Every row belongs to one group in each of 3 separate groupings. Each group adds its own fixed numbers to the row, and there is some noise. The rows also spread widely along 9 directions, which tell nothing about the answers.
Some rows, each with its group in each grouping after it:
-1  -2  3  1  10  1  7  0  -2  -2  2  2  0  7  2  0  3  -3  6  0  -11  8  -6  4  1  8  5  3  9  -1  -1  4  -3  -1  5  5  2  11  -3  4  -4  -6  -1  7  1 -> W sen (1)
6  -7  6  6  3  9  -1  5  -6  -21  12  3  11  8  14  7  2  4  -4  1  -25  -1  -13  6  -5  -10  -6  3  14  0  -14  7  6  7  13  7  -16  8  -4  -2  5  -20  -4  4  0 -> U kezuf (2)
-20  -16  -12  -8  -8  26  1  -18  5  -11  -1  1  21  0  5  -9  5  -24  -3  -3  -18  1  -25  -5  -16  -4  -3  -1  7  11  -27  9  -2  0  24  -2  15  1  -12  -23  -13  -16  7  -1  5 -> T sen (1)
6  -11  12  16  17  -6  12  -3  5  9  0  -2  9  -5  -2  15  -5  12  9  2  -1  11  8  -6  6  1  9  -11  6  -6  11  -1  -4  8  -10  0  -8  -5  10  7  -9  10  -22  -6  -7 -> V zase (4)
-13  -19  -2  2  -4  5  5  -8  9  17  -15  -9  5  2  -12  6  -1  -9  -1  -2  8  13  -1  -12  -1  -5  12  -2  -11  -5  5  1  -1  -5  3  -1  16  1  7  -7  -13  10  -11  -6  4 -> V lig (0)
6  9  4  -6  1  -4  -10  2  3  1  -2  -1  -3  1  2  -9  2  0  2  -11  2  -4  -6  0  0  7  -4  -2  -3  -3  3  4  -3  7  1  -1  4  10  -2  -2  5  -5  2  -5  -5 -> E feru (2)
7  -3  0  12  -6  -2  5  2  -8  -10  7  -8  8  10  2  8  1  8  9  4  -1  -6  1  0  -2  -8  -10  -4  3  -4  4  12  -1  3  -3  -1  -6  -6  3  8  4  9  -8  -2  -2 -> U purid (4)
-8  0  14  4  8  -1  -13  7  17  8  -7  0  8  -4  7  -7  3  -6  3  -24  0  7  -9  -4  6  -10  11  3  -10  -5  -3  -5  1  8  14  0  3  19  -5  -7  -6  -24  -1  -14  -7 -> T purid (3)
21  15  13  7  16  -20  -8  13  -5  0  8  17  -4  13  11  -5  -2  18  15  -9  -3  -1  1  8  0  17  2  0  14  -14  19  -7  -7  6  -12  11  -2  17  -3  13  9  -2  -1  4  -11 -> E kezuf (0)
5  4  -10  3  -1  -1  1  9  4  2  -3  -1  4  -14  -5  1  0  8  -6  19  0  4  -1  -3  3  -8  2  9  -19  2  -4  3  16  -9  0  -7  11  -1  7  5  17  5  -2  2  -2 -> B feru (3)
-9  -12  -8  0  -1  1  12  -12  -2  -4  -7  -3  4  21  -7  9  6  -11  7  14  -1  9  -9  4  -2  3  4  5  13  5  -3  12  -6  -14  -5  -5  16  3  3  4  -14  10  -2  6  10 -> W lig (4)
-2  0  -5  2  2  11  6  -1  7  -6  3  -11  11  -16  1  6  2  7  2  14  -15  5  -7  -5  5  -14  -7  -1  -15  10  -18  15  18  -1  8  -11  -4  -11  5  0  9  -12  -6  3  -2 -> B zase (1)
15  12  2  2  -1  6  0  -8  3  -6  7  -1  5  -7  5  -5  -6  12  13  -11  4  -17  1  -6  3  3  -15  -21  -7  0  9  9  -2  17  -8  -9  -3  -14  0  6  0  10  -6  -10  -10 -> V feru (3)
13  18  -8  -3  2  -4  -3  2  6  -9  3  1  2  -20  4  -10  -5  7  11  10  3  -4  -4  -6  -1  1  -13  -4  -15  3  -8  7  10  0  0  -4  5  -6  -1  4  18  1  -1  2  -11 -> U sen (4)
5  3  -21  -3  -11  8  -3  -9  4  -6  1  16  14  -7  1  -11  -4  1  2  8  4  -6  -12  -4  -11  7  -4  -3  -10  4  -7  1  -1  0  1  -5  22  -12  0  -6  5  14  4  3  -2 -> V lig (3)
7  4  1  -9  13  2  -5  -8  0  12  0  7  -3  -20  -8  -16  -9  -2  -8  -5  -7  2  -3  -5  4  16  2  -17  0  1  6  -6  -8  19  3  6  -1  -6  -3  -3  -6  -1  -16  -2  -5 -> T zase (3)
2  -1  -7  -8  -1  3  4  -14  -7  -6  -1  6  1  18  -6  -3  5  -11  1  4  -10  -2  -9  3  -5  11  -5  -3  20  2  3  7  -13  1  -3  -2  10  1  -5  2  -10  2  2  4  2 -> B kezuf (4)
-11  -13  -3  3  -3  8  4  1  0  0  -4  -6  6  6  -3  8  5  -7  2  11  -3  11  -11  0  0  -10  2  6  0  3  -7  6  7  -8  8  -2  11  5  3  -2  -4  -3  -6  2  7 -> T lig (0)
5  -6  11  13  5  -13  -1  9  5  3  -2  5  7  15  9  7  5  6  12  -12  5  7  0  0  -3  5  12  3  4  -9  14  -9  -8  6  -3  1  2  11  6  0  -4  1  -1  -8  -8 -> V zase (4)
25  21  19  14  23  -31  -14  28  17  16  -4  0  -10  -33  4  -8  -10  27  5  -3  13  12  13  -3  19  3  11  3  -31  -21  12  -16  17  10  -8  7  -11  15  10  14  32  -5  -17  -4  -22 -> U purid (2)
6  9  12  23  13  -19  -5  13  38  1  -2  8  22  -15  21  2  -1  21  28  -8  14  1  -6  -3  9  -13  9  7  -22  -6  -12  2  17  -7  -12  -10  8  9  4  6  11  -7  1  -12  -21 -> E purid (3)
1  4  0  0  -3  -4  -4  14  -13  -5  4  -1  -5  8  1  -1  9  -1  0  7  -4  7  -7  6  2  -1  0  9  0  1  0  -2  5  -3  7  3  6  13  2  5  9  -6  0  6  4 -> T sen (2)
10  12  3  2  7  -7  -4  14  -3  0  5  6  -2  -3  5  -2  -2  15  5  1  -5  5  -1  2  3  6  -3  0  -5  -1  4  -5  6  7  0  5  -2  5  1  7  13  -8  -3  5  -9 -> V zase (0)
-2  -12  4  15  0  -4  1  5  -1  4  -2  -9  11  0  1  8  3  3  0  2  -5  6  -2  -5  0  -10  6  3  -3  -7  2  3  0  1  4  1  0  3  7  -2  0  1  -9  -7  -2 -> E purid (4)
7  5  6  3  10  -7  -1  9  -1  4  0  4  -6  -2  -1  1  0  9  -2  4  -3  11  -2  4  8  7  5  4  -2  -4  3  -4  4  3  1  6  0  11  5  6  6  -2  -7  4  -2 -> V lig (2)
2  -8  4  10  8  5  -2  -1  15  4  -9  -12  10  -26  0  5  -7  6  2  3  2  10  0  -15  8  -13  6  -3  -25  -4  -6  5  11  5  7  -4  -7  -8  8  -5  5  -3  -15  -8  -8 -> W lig (4)
-18  -13  3  -9  1  7  0  -18  35  12  -21  -8  12  -4  -2  -2  1  -26  6  -23  5  13  -17  -13  -4  -3  14  -1  -15  4  -22  8  -4  -1  9  -11  17  11  -5  -21  -22  -21  -1  -13  -2 -> W zase (2)
-1  -3  5  13  7  -15  10  10  1  9  -5  -6  2  1  -8  9  1  7  3  10  5  17  4  -1  10  -2  11  8  -3  -5  7  -2  6  -10  -7  1  8  9  11  12  3  7  -10  0  -2 -> V purid (4)
1  -3  6  11  9  -3  3  -14  34  -2  -9  5  21  -2  12  8  0  0  26  -9  9  -4  -4  -9  0  -4  4  -7  -1  -1  -8  11  -1  -2  -12  -14  10  -2  -3  -2  -11  1  -2  -14  -16 -> B kezuf (4)
-2  -8  -20  -9  -15  7  6  -13  2  2  -6  -9  8  -7  -13  -2  -1  -8  -7  13  1  4  -9  -7  -10  -2  -4  -5  -14  7  -12  11  2  -4  5  -6  15  -10  6  -9  1  8  -9  2  6 -> U zase (2)
-8  -11  -4  -6  -6  0  -4  -1  4  15  -14  -8  1  -3  -11  -5  0  -13  -14  -8  -2  16  -5  -8  -2  -2  17  6  -17  -1  1  -5  -3  0  18  1  12  12  3  -10  -6  -9  -4  -3  4 -> W zase (3)

New rows. What belongs after each?
-2  -6  1  1  1  3  8  8  -14  7  1  -14  -8  -1  -11  8  3  0  -13  12  -11  17  2  0  7  -3  5  5  -5  -1  3  0  7  0  8  7  -3  7  9  8  3  -1  -13  2  5 -> V sen (2)
-1  -11  0  14  2  -7  13  -5  12  1  2  -1  15  2  2  13  -1  6  20  14  9  4  2  -4  -6  -10  3  1  -1  -1  -3  10  6  -12  -12  -4  11  -2  7  6  -2  16  -11  0  -4 -> U sen (0)
4  6  4  0  9  -19  -3  12  0  14  -13  -6  -12  1  -11  -3  3  2  2  3  10  16  5  0  11  8  12  7  -8  -4  18  -8  -1  -4  -4  -2  12  14  9  6  5  2  -8  -2  -1 -> T zase (4)
14  -2  -10  10  -5  -4  -5  -3  10  -12  -3  11  19  -6  13  0  -6  10  16  -4  8  -7  -5  -6  -8  4  0  -4  -9  -7  0  4  -4  3  -5  -6  6  -10  1  -2  9  8  0  -4  -14 -> W kezuf (4)
1  -5  -1  7  -2  1  2  5  -6  -4  3  -6  9  5  3  8  2  10  0  7  -10  3  -4  -3  -1  -11  -4  1  -3  -2  -3  9  8  -3  3  -1  -2  1  4  5  7  -5  -7  1  0 -> E kezuf (0)
16  5  -12  2  -4  0  -9  -3  -2  4  3  9  3  -15  -4  -6  -7  13  5  12  7  -7  1  -4  -5  10  -6  -7  -13  -4  8  0  0  8  -9  -1  8  -17  4  1  15  19  -9  5  -8 -> B lig (0)
23  14  -14  5  -8  -1  -8  2  -3  -7  7  6  6  -22  5  -7  -10  21  6  8  10  -16  2  -3  -4  10  -13  -13  -19  -5  7  3  4  12  -11  -4  2  -19  5  3  26  20  -6  0  -15 -> V feru (2)
17  7  -9  -1  -11  6  -19  0  -12  -5  9  12  5  -15  8  -16  -5  6  1  -8  0  -15  -6  -4  -10  13  -11  -13  -10  -6  7  -4  -7  22  6  5  -1  -11  -3  -9  16  7  -6  -3  -9 -> T sen (2)
9  10  12  10  10  -12  0  17  5  -4  3  -6  -3  -1  8  4  5  12  14  2  3  6  3  -1  8  -9  -3  3  -8  -4  4  3  12  1  3  -1  -7  12  4  8  10  -6  -4  -3  -9 -> U sen (4)
4  -4  1  1  2  3  1  -7  3  -2  4  7  10  3  7  0  -3  2  5  -9  -6  -2  -7  -2  -8  9  0  -8  6  0  -3  1  -9  14  0  2  1  -2  -1  -6  -6  -2  -7  -3  -5 -> V zase (2)
1  -10  -2  5  -9  6  2  -7  9  -7  0  1  16  4  8  5  0  2  4  -7  -1  -3  -7  -5  -7  -4  0  -5  -5  -3  -5  6  -1  5  2  -4  4  -2  2  -8  -3  -1  -3  -7  -6 -> V kezuf (2)
-6  -5  12  13  9  9  7  5  13  -13  5  -12  17  -3  12  13  4  8  13  1  -8  4  -6  -1  9  -21  -4  2  -1  5  -14  14  18  -1  5  -10  -8  5  2  1  1  -16  -1  -6  -5 -> T feru (1)
11  7  14  8  15  -8  -3  15  2  3  1  -1  -4  -5  5  3  -5  15  10  -6  1  6  5  0  9  1  4  3  -6  -9  12  -1  8  8  -3  5  -11  12  2  9  11  -7  -7  -1  -12 -> W feru (0)
8  -3  -7  -2  11  4  4  0  -12  -4  8  9  2  -16  -7  -2  -6  7  -13  25  -14  6  -4  7  1  11  -1  -1  13  4  -5  0  6  1  -4  9  -1  -3  2  4  12  5  -12  12  0 -> T feru (2)
-7  12  1  -6  -13  -1  1  14  -27  -14  8  -10  -14  45  0  4  24  -10  5  3  -10  0  -11  14  -1  -7  -14  15  13  7  5  10  -4  -8  10  -4  9  20  -3  12  -2  -13  18  9  13 -> B sen (4)
1  4  -1  -1  1  -3  -1  6  5  -2  1  -1  2  -3  1  -5  3  1  3  4  -2  6  -6  -3  -4  -3  3  3  -9  -3  -3  1  8  -2  10  1  6  10  2  -1  10  -6  2  1  -4 -> U sen (1)
1  -4  -14  -5  -6  6  -5  -13  19  -4  -5  13  20  -12  4  -11  -9  -6  7  0  7  -7  -13  -8  -18  5  -3  -4  -5  2  -13  4  -2  -2  1  -2  19  -3  -6  -15  3  7  5  -1  -9 -> U feru (0)
1  2  -3  -1  5  -6  -4  12  -3  6  0  6  0  -8  0  -5  0  4  -5  10  -7  12  -6  -2  -4  4  6  7  -7  -3  -3  -5  8  -6  7  8  8  11  1  -1  14  -5  -1  6  -5 -> E sen (0)
-4  -4  9  7  -7  -5  -2  4  -3  7  -4  -14  -5  21  -5  7  7  1  13  -11  14  3  5  -2  6  -8  -1  -3  -6  -7  20  5  -5  5  -4  -4  4  5  7  4  -9  7  -10  -11  4 -> T lig (0)
9  12  -2  0  6  -6  -11  -5  18  5  -6  9  5  -15  4  -16  -4  8  15  -9  11  -5  -7  -7  1  11  0  -10  -18  -6  4  1  -2  7  -4  -4  11  -4  1  -5  7  7  -1  -5  -12 -> E lig (1)
13  -1  11  6  16  -22  3  3  0  18  -4  6  -12  9  -10  -2  0  5  8  1  12  11  11  3  6  18  17  0  7  -18  30  -11  -9  3  -9  9  3  13  8  9  -2  20  -13  0  -2 -> U lig (1)
-3  -10  0  1  3  6  3  16  -13  7  -6  -19  -7  -9  -14  6  -2  3  -23  12  -20  24  3  -6  9  -13  7  7  -16  -4  0  3  17  -2  18  9  -12  9  9  6  11  -18  -15  6  5 -> W kezuf (0)
0  -19  0  10  -11  7  0  -6  4  -1  -1  -10  11  6  2  10  3  0  2  -2  3  0  -4  -5  -8  -13  1  -4  -8  -4  0  8  0  6  5  -3  -1  -4  6  -8  -5  7  -14  -10  3 -> U lig (2)
5  0  4  11  15  -8  12  -7  9  7  -5  -7  3  -11  -8  8  -9  9  14  9  4  7  5  -4  13  3  3  -6  -2  -3  4  9  0  -3  -16  -2  0  -6  7  15  -2  11  -17  -1  -6 -> W purid (4)
-2  1  9  11  11  7  -5  6  8  -5  6  -2  12  -14  10  0  -2  8  8  -7  -11  1  -8  -3  7  -12  -7  -5  -4  1  -11  6  12  10  6  2  -12  1  -5  1  5  -21  -9  -4  -8 -> T purid (0)
-8  -11  -1  -4  -3  -4  14  -13  -6  15  -5  -3  -7  23  -17  5  5  -14  1  4  3  10  1  4  -3  15  10  -2  16  -1  13  0  -16  -7  -8  3  19  10  6  6  -19  19  -9  0  9 -> V sen (2)
0  -12  7  9  5  -1  3  -2  -1  3  4  3  8  5  7  7  3  3  3  2  -6  3  -4  -1  -5  1  7  -1  7  -5  0  2  -5  3  -2  6  0  5  3  0  -5  4  -10  -3  -3 -> E sen (2)
15  0  0  5  17  -6  -3  2  0  2  6  20  10  -14  6  -5  -10  13  -3  9  -13  3  -3  0  -5  14  6  -5  9  -8  -1  -5  -1  5  -3  13  -4  1  -2  2  11  0  -10  8  -11 -> E kezuf (0)
15  7  -4  9  5  -6  -6  5  -5  -8  13  24  9  -6  12  -7  -3  13  10  4  -3  -6  -4  4  -6  11  0  0  6  -2  4  -7  -2  7  -2  6  6  -1  -1  5  13  9  -4  6  -8 -> T sen (3)
-2  -16  -3  16  -7  -4  -1  -11  17  5  -3  3  25  2  8  4  -1  3  14  -12  12  -8  -4  -9  -9  -6  10  -7  -9  -8  2  3  -9  2  -7  -6  13  -5  5  -5  -11  18  -6  -15  -7 -> E purid (3)
